There are 4 ways to turn a row about zero (a turn may also mirror it). The second row of each pair is the first, turned, with some noise. The first 36 pairs use one turn. New pairs use 3 turns, one after the other, and a turn may come again.
In the rows, 128 means zero.
Some pairs, each with its turns in order after it:
[165 146 112  89 104 168 156 127]
[160  85 158 105 110 103  96 105] -> (0)

[ 86 131 123 126  88 159 133 155]
[131 177  94 121 113 152 109 110] -> (2)

[ 78  99  82 167 117 177 152  87]
[ 84 105 127  65  79 102 134 178] -> (3)

[160 152 145  80 124 160 146 134]
[122  84 151 158 105  90 116 132] -> (1)

[151  81 104 126 132 124  85  94]
[163 130 150 115 126  66 123 156] -> (2)

[163 157 143 136  91 174 157 106]
[133  80 144  87  82 102 138 111] -> (0)

[114  83 162 128 172 150 108 111]
[166  84  95 128 105 132  99 149] -> (3)

[127  99  80 175 136 169 154 140]
[ 87 167 157  97  98 109  86 133] -> (0)

[171 119 167  79  92 177  84  88]
[167 152 140 173  74 127 131 205] -> (2)

[162  90  84 126 125 154 114 134]
[123 160  85 102 135  97 105 145] -> (3)

[122 169 143  84 165 103  93 141]
[ 95 129  95 125  64  96 145 112] -> (1)

[116  87 157 169 110 152  86 115]
[ 81 131 145 118 169 173 157 143] -> (1)

[114 106  83 151 138 105 157 164]
[ 92 168 150 136 141 146  88 103] -> (0)

[119 142 123 114 121  93 119  84]
[ 98 135 137 116 121 103 164 154] -> (2)

[ 94 154 145  85  92 132 149 134]
[109 125 191 121 134 148 104 114] -> (3)

[138  93  80  88 134  89 143 142]
[158 133 127  90 139  83 120  73] -> (1)

[149 137  80 123 100 100 114 118]
[138 151 111 109 154  77 115 140] -> (1)

[165 160  82 167 142 158 145  92]
[109 114 195 106  79 139 121 150] -> (0)

[ 91 156 166 140 151 124 124 170]
[ 82 108  79 158 145 130 129 134] -> (0)

[160 117 101 112 107 161 102  95]
[169 125 156  85 123 118 125 154] -> (0)

[ 82 133 148 120 125 137  80 156]
[141 168 146 122  84 136 135  86] -> (2)

[135 143  99 127 112 180 105  93]
[149 114 139  84  97 130 115 168] -> (0)

[ 92 163 115 138 162 175 132 142]
[112  85 124  72 147 152 140 119] -> (3)

[ 82 128 126 163 124 175 118 139]
[105  72 130  93 138 103 128 141] -> (3)

[110 113  78  80 176 119  83 126]
[147 174 197 119 162  96 145 114] -> (2)

[ 88 171 120  92  98  85 141  97]
[ 70 167 126 106 129 141 177 148] -> (2)

[164 172 119 138 167 174 139 170]
[124 128  94  97 201 163 149 129] -> (3)

[167 177 101 172 118 110 123 101]
[107  99 182 108 112 169 156 131] -> (0)

[133 139 148 161 104 109 158 174]
[181 123 145 120 114 142 158 158] -> (1)

[ 80 140 102 175 157 108  83 139]
[121 197  79 133 132 159 163 119] -> (1)

[ 89  88 101 137 163 100 129 106]
[ 99 135 152 107 149  74 108 104] -> (2)

[ 94 171  80 133 175 140 109 137]
[129 176  78 180 111 120 134 102] -> (1)

[179 130 176  99 111  80 125  90]
[ 97 108 153  64  97  99  98 159] -> (1)

[ 84 135  80 119 111  98  88 123]
[107 129 139 111  95  91 129  69] -> (3)

[125  79 114 113 114 107  78 136]
[139 134 106 148 112  73  86 101] -> (3)

[ 84 171 162  88 158 171 126 168]
[119 170 148 183 115 184 133  79] -> (2)

New pairs. What belongs after each?
[ 99 140  77 166 156 139 179 176]
[ 80 166  57 147 143 140 130 159] -> (2) (1) (1)

[116  77 147 145 163 137 180  92]
[166  81 176  98 138 119 112 167] -> (3) (2) (0)

[ 89 120  91 176 139 111 147  80]
[139  95 163 135  91 187 109  95] -> (2) (2) (3)

[109 161 132  93 158 154 142  77]
[103  87 156  75 123 106 103 128] -> (2) (1) (0)

[163 158 166 146 136 127 179 145]
[153 122  91 103 102  91 162 151] -> (3) (2) (3)

[165 128 120 152  97 168 121 139]
[122 144 128 153  84 163 133 114] -> (0) (2) (2)

[161 160 102 168 152 178  93  77]
[105 132 173 107 176  53 153 138] -> (0) (0) (2)

[169 120 130 107 123  93 156 110]
[134 144 144 123 102 144 126 183] -> (2) (1) (3)

[171 110 134 139  85 124 142  83]
[152 116 128 161 139 153 188 109] -> (0) (2) (1)

[124 147  99 121 156 168  97 157]
[ 70 124 155 139 126 146 119 161] -> (1) (3) (3)

[167 129 122 166 110 101 160 105]
[ 86 138  89  95 131 150 103 127] -> (0) (2) (0)

[167  77 118 179 155  99 108 107]
[124 141 124 129 139  61 194 126] -> (2) (3) (3)

[104 124  90 136 177  81 142 115]
[ 96 113 152 151 134 165 162 175] -> (1) (3) (2)

[103  95 119 142  88 101 160 129]
[134  73 160 106 102 138 132 121] -> (1) (0) (2)

[ 97 165 131 155 179 168 136 109]
[124 146  79  82 117 174 145 105] -> (0) (3) (1)

[134 170 119 112 131 153 129  84]
[139 169 156 126 135 122 167 113] -> (3) (0) (0)

[170  84 151 179  92  91 175 122]
[ 95 126 117 145 183 101  54  92] -> (3) (2) (1)

[147 143 169 145 116 137 178 130]
[101 167 117 111 117  83 112 145] -> (2) (2) (1)

[173 124  90  89 177 155  95  97]
[ 84 136 192 149  74 146 119 130] -> (1) (2) (3)

[177  93 105 117 145  91 122 117]
[162 175 125 126  92 104 154 149] -> (3) (1) (1)

[154  91  93 137  99  89 122 165]
[121 114  96  64 139 152 103 124] -> (2) (1) (1)

[169 104 122 132 121 153 171 153]
[107 145 143 160 108 141 132  73] -> (1) (0) (0)

[177  90 125 109  79 178 109 108]
[106 177 144 151 128 152  52 137] -> (3) (3) (1)

[156 150 146 150 178 135 144 119]
[116 169 144 119 167 129  96 147] -> (1) (0) (2)

[116 118 143 161 112 146 120 100]
[167 137 123 112 115 104 118 138] -> (0) (0) (3)

[146 115 140 110 136  77 137  86]
[162 115 134 131 131 137 187 150] -> (1) (3) (0)

[ 96  98  93  89 159 151  80 167]
[108 152  43 117 108 123 104  94] -> (3) (1) (1)

[131 163 180 154 166 151 178 177]
[163  99 161 138 108 105  60 177] -> (0) (1) (0)

[164 180 124  92 146 164  89 157]
[148 100 180 141  98  71 148 105] -> (3) (1) (3)

[179  94 140 154 147 110 105  89]
[107  84 120  88 116 107 100 162] -> (0) (2) (3)

[108 167 128 108 112 100 151 117]
[111 154  93 163 128 145 114 137] -> (2) (2) (1)

[177  94  99 107  88 137 122  86]
[160 109  92 129 126  73 121 173] -> (1) (3) (2)

[165 126 111 103  95 171 145 167]
[113 127 197 124 125  93 153 135] -> (2) (2) (0)

[151 175 100 149 164 129 118  97]
[149 127 124  60 134 134 138 158] -> (0) (2) (0)

[110 174 174  98 109  80 153 102]
[190  77  88 127 154 135 140 114] -> (0) (1) (3)

[104  84  96 164 141 157 128 179]
[ 95  98 144 135 146  60 132  94] -> (2) (0) (0)

[101 104 126 156 112 103 155 127]
[175 144 106 146 125 134 114 134] -> (0) (2) (1)

[142 112 116 161  79 132  82  80]
[129 193 151 155 158 134  86 105] -> (3) (1) (3)

[139  97  81  93 135 104 165 140]
[102 112 159 126 113 179 110 173] -> (2) (2) (1)

[111 158 166 143 137 119  99  87]
[106 136 107 162 122  93  91 152] -> (1) (2) (1)

[137 158  87  86  85  92 125  78]
[ 99 156 167 192  87 148 139 111] -> (1) (0) (1)

[ 90 116 164 135 143 165 131  87]
[147 168 149 149 180 147 132 144] -> (0) (2) (2)

[150 170  88 169 116 174 115 126]
[158 183 145 134 105  69 128 138] -> (3) (1) (3)

[166 162 150 171  79 119 144 134]
[ 87 122 176 124 139  74 125  97] -> (1) (0) (2)

